There are 9 hidden switches. A switch that is on adds its own fixed numbers to the row, and there is some noise. The rows also spread widely along 10 directions, which tell nothing about the answers.
In the rows, 128 means zero.
Some rows, each with its switches (1 for on, 0 for off) after it:
[144  87 104 102 148 129 118 113 118 104 147 122 135 117 125 101 116  96
 133 146 122 110 139 108  92 110 132  94 130]
0 0 1 0 0 1 0 0 0
[139 148 144 156  89  89 127 149 147 152 142  76 144 134 105 150 114 153
 138 142 154 109  94 125 110 106 166 163 143]
1 0 0 0 1 0 1 0 1
[129  75 153 104 154 129 130 111 101 129 132  82 128 143 145 143 101 155
 102  99 119 108 130 119 125 124  63 135 141]
1 0 0 1 0 0 0 1 1
[127 137 142 120 137 140 131 136 132 157  73 123 157 162 139 154 103 143
  79 138 100 120  86 138 150 114 108 136 121]
0 0 1 1 0 1 1 1 1
[ 98 185 186 125  87 119 140 149 160 144 189 105 136 122 110 154 122 177
 127 133 190 117 128 176 168 133 139 155 127]
1 0 0 0 1 1 0 1 0
[125 114 120 110 166 140 133 124 129 134 119 131 178 152 113 118 113 126
 129 149 127 133 114 134 133 107 140  94 132]
0 1 1 1 1 1 1 1 1
[113  20 155 107 214 147 161  82  99 108 106  85 137 133 117 129  96 152
  96  98 126 161 129 179 165 133  42  93 131]
1 0 1 1 0 1 1 0 0
[167  81 154 103 131 130 154 120 115 126 115  84 127 113 156 122  99 186
  97  82  98 105 143  84 147 137  75 155 125]
0 0 0 1 0 0 0 0 0
[107 144 115 121 147 192 126 152 146 190 154  97 166 165  97 159  82 157
 103 150 132 175  87 165 171 118 103 117  94]
0 0 1 1 0 1 1 0 1
[139  81 109 151 101  91 119 141 133 154 164  50 111 128  92 138 117 138
 134 132 156 115  99 104 120  93 141 152 150]
1 1 0 1 0 0 0 1 1
[141 128 155 101 105 138 153 133 170 119 178  86 132  95 121 105 110 178
 110 112 153 129 144 105 173 139 113 139 111]
0 0 1 1 0 1 0 1 0
[144  88 128 143 125 110 155 125 154 107  97  98 139 110 115 104 116 150
 103 124 129 145 125 109 168 113 138 143 124]
0 1 1 1 0 1 0 1 0
[167 115 123 116 104 111  98 124 119 129 107 105 135 131 157 121 107 118
 101 136 109 101 127  60  94 123 132 145 110]
0 0 1 1 0 0 0 0 1
[128 121 181  80 133 129 155 125 133 142  96 184 146 125 143 131 121 134
 104 137 141  95 112 185 165 140 160 106 129]
1 1 1 1 0 0 1 0 1
[116 171 161  78 137 211 131 142 129 193 186  61 167 147 110 169  69 221
  98 114 109 132 126 117 145 145  37 148 116]
0 0 1 1 0 1 1 0 1
[154 116 135 134 112 132 114 122 129 133 118  94 145 143 134 131  97 151
  96 119 120 120 132 105 119 115 107 158 118]
1 0 0 1 0 1 0 0 1
[131  82 144 134 129  84 151 101 159  73 103 147 143 104 132  82 148  82
 113 144 154 128 139 173 173 114 177 107 119]
0 0 1 1 0 1 1 1 0
[146 156 131 100 127 138 105 153 147 155 108 145 142 148 136 133  92 138
  81 169 146 112  77 119 159 141 157 104  74]
1 0 1 1 0 1 0 1 0
[120 103 177 127 130 102 136  99 145  77  89 146 134 121 152 109 125 117
  86 124 141 121 152 158 142 128 132 134 124]
1 0 1 0 0 1 0 1 1
[118  51 103 115 173 119 129 111  89 126 149  71 128 135 104 130 123 116
 149 137 115 119  99 125  79  95  88  97 187]
0 0 1 1 0 1 0 0 1
[124 120 192  99  71  84 110  93 121 105 121 123 114 108 172 121 136 126
  81 116 147  94 169 100 153 162 139 163  97]
0 1 1 1 0 0 0 0 1
[122 121 111 132 127 136  57 122 140 136 180  91 140 171 117 117  89 114
  87 161 188 159 120  95 150 141 143 105  27]
1 0 0 0 1 1 0 1 1
[160 146 123 153 113  91 111 126 108 105  62 118 158 147 163 148 129  88
 124 155  76  89 149 105  65  89 131 173 162]
0 0 0 0 0 0 0 1 0
[133 133 108 167 137 130 136 149 177 131 150  89 178 146  95  94 106 156
 123 166 169 186  95 126 187 118 160 118  93]
0 0 0 1 1 1 0 1 1
[122 107 133 144 120  62 109 130 124 124 116  94 121 141 112 114 133 115
 127 190 167 100  50 140 130 120 177 102 147]
1 0 0 1 0 1 0 1 1

New rows. What belongs after each?
[138 148 146  96 125 125 131 141 113 150 135  72 137 130 130 151 111 173
 123 133 104  81 105  93  98 118  87 145 167]
0 0 1 1 0 1 0 1 0
[161 121 141 120 146 106 132 111 143 106  96 130 175 117 117  64 112 148
 115 202 157 126 104 131 173 158 197  81  89]
1 1 0 1 0 1 1 0 0
[131 117 118 115 145 113 122 137 137 124 206  57 135 116  93 105 122 144
 163 184 165 129 105 108 129 132 137  94 135]
0 0 0 0 0 0 0 1 0
[122  98 124 139 113 108 127 130 144 128 178  60 137 119 105 116 119 149
 132 120 162 152 133  88 140 113 131 145 124]
0 1 1 1 1 0 0 1 1
[104  86 135  97 172 144 156 124 121 138 149 106 133 131  94 127 117 154
 140 136 128 123 102 145 132 113 101  93 167]
0 1 1 0 0 1 0 1 1
[112  92 154 141 106  94 140 134 123 149 126  86  99 129 106 164 122 139
 117 112 145  97  97 176 141 105 123 154 152]
1 0 0 0 0 1 1 0 0
[142 113 129 123 154 138 145 107 113  94  85 152 175 130 150 122 121 103
 121 137  85 130 162 152 100 103 111 130 155]
0 0 1 1 0 1 0 0 0
[ 82 118 161 141 117  86 147 127 133 139 170  27 115 109  71 160 135 167
 145 152 161 125  97 154 150 124 113 148 176]
0 1 1 0 0 1 1 1 0
[126 155 148 135 110 115 107 133 140 135 104  98 152 147 132 133 104 163
  93 139 132 127 117  75 140 135 135 153  93]
0 1 1 0 1 1 0 1 1
[111 123 185  70 146 123 162 131 115 139 238  48 120  91  89 126 119 211
 179 151 174  91 109 150 124 159  94 100 184]
1 0 0 0 0 0 0 0 0
[174  99 116 130 150 153 177 142 153 124 133 110 168 109 101 104  99 164
 145 119 114 125 131 138 115  90 124 129 170]
1 0 0 1 0 1 0 0 0
[143 101 104 120 142 107 151 135 127 117 146  95 141 104  94 110 137 129
 171 156 123 101 106 117  93  88 149 110 203]
0 1 1 1 0 1 0 1 0
[ 99 104 119 172 134 102 149 144 132 153  94  92 134 142  85 157 124 136
 130 170 143 169  51 181 174 106 152 132 151]
0 1 1 1 0 1 0 0 0
[142 129 107 109 132 138 125 148 139 135 176 102 138 116  97 129 109 118
 153 149 132 101 127 127  71  86 134 121 165]
1 0 1 0 0 1 0 1 0
[120 124 151 119 128  81  96 115  87 131 130  74 130 142 138 149 124 131
 132 159 130 103  98  85  78 135 123 129 145]
0 0 1 0 1 0 0 0 1
[132  54 100 126 133 118 130 136 149 136 168  87 107 121  93 113 112 114
 123 121 163 131  95 130 130  90 139 107 141]
1 0 1 1 0 1 0 1 1
[118  77 136 160  80  71 151 124 179  86 159  89 107  84 103  93 148 107
 121 124 186 142 129 155 181 101 174 149 131]
0 0 1 1 0 1 0 1 0
[116 128 137 106 121 126  88 114 113 122 178  91 142 138 135 145 114 102
 117 146 148 125 154 127  93 121 105 131 128]
1 0 1 1 0 0 0 1 1
[154 103 103 128 160 130 125 134 163 117 153  88 163 120  94  66  94 158
 136 177 166 164  90  71 143 140 172  82  83]
0 0 1 0 1 1 0 0 1
[132 114  86 157 162 135 130 154 121 156 118 105 159 162  97 147 110 114
 151 176 110 148  74 153 107  91 140 114 155]
0 0 0 0 0 0 0 0 1
[138  85 108 102 149 137 154 154 140 149 142 155 125 132 110 118 118 125
 140 112 138 104  78 132 117  89 157  95 145]
0 0 1 0 1 1 0 0 1
[102  98 136 119 171 103 110  93 118  84 151 113 156 133 114 101 132  90
 137 190 164 141 127 175 111 127 134  74 147]
1 0 1 1 0 1 0 1 1
[137 195 193  72 174 148 150 127 129 127 128 133 206 127 138 128 102 188
 137 181 137 109 120 155 134 163 119  93 138]
1 0 1 1 1 0 1 1 0
[115  69 125 108 116 124 136 118 136 137 163 133 105 121 107 114 131 108
 121 119 157 115 129 161 174 115 159 107 102]
0 1 0 0 0 1 1 0 0
[128  78 139 114 180 119 158 138 126 137  63 154 131 140 115 140 110 135
 114 148 130 129  70 171 159 119 145  94 141]
1 1 1 0 0 0 0 1 0
[136 113 140 103 137 112  75  84  71  97  98 117 147 153 179 149 118  95
 102 120  92 100 196  61  64 124  90 148 108]
0 1 1 0 1 0 0 1 0
[125 156 143 101 112 141 119 151 160 164 176  94 144 125 102 130 108 152
 125 167 159 126  94 130 155 142 154 120 100]
0 0 1 0 0 0 1 0 1
[121 102 126 123 105  97 113 129 125 131 103 174 116 143 139 139 132  64
 109 144 147  96  93 177 108  93 180 114 142]
1 0 1 1 0 1 0 0 1
[116 143 192 118  58 107 164 165 170 168 142  96  96 116 133 162 117 207
  80  54 156  93  88 118 198 122 118 194 127]
0 0 1 1 1 1 0 1 1
[103 148 128 159 113  89 100 130 110 140 135 105 152 164 121 145 132 107
 132 179 156 136  77 151 127 117 160 123 132]
0 0 0 1 1 1 0 0 1
[121 104 105 129 140 128 122 119 114 131 166  52 151 130  99 145 120 114
 145 140 116 128 141 129  87  84  87 136 174]
0 0 1 1 0 1 1 1 0
[160 135 137 122 100  97  97 136 144 134  58 156 136 146 160 136 111  92
  74 146 118  83 109 106 112 113 176 145  93]
1 0 1 0 0 0 1 1 1
[145  54 136 117 164  86 143 121 111 110  57 144 119 130 138 117 120 110
 118 145 121 100  75 136 103 117 153  98 156]
1 0 1 0 0 0 0 0 1
[ 88  98 121 151 171 123 120 106 116 104 139 106 163 155 111 144 125  90
 132 156 150 190 129 182 145 103 111 103 130]
0 0 1 1 1 1 0 1 0
[149  28 104 152 182 116 132 119 130 134  28 109 132 166 116 124  81 134
  70  98 114 152  82  96 151  97 129 118  91]
1 1 1 0 1 1 1 1 1
[ 99 133 152 168 184 118 124 104 101 104  50  61 179 167 129 165 100 150
  94 177  90 181 116 149 135 136  59 146 133]
0 0 1 0 0 1 0 1 0
[167  74 136 118 138 128 147 130 162 116  90 129 123 117 130  89  89 157
  82 114 135 125 104  98 156 134 147 120  87]
1 0 1 0 0 1 0 0 1
[118  52 103 145 150 149 104 122 116 164 125  70 111 157 100 162  73 145
  82  87 145 180 111 100 153 117  92 136  62]
1 1 1 0 1 1 0 0 0
[133 138  88 173 109 110 135 155 148 139 151  98 156 137  83 138 128 114
 165 157 141 138 114 130 111  66 177 147 162]
0 1 0 0 1 1 0 1 0
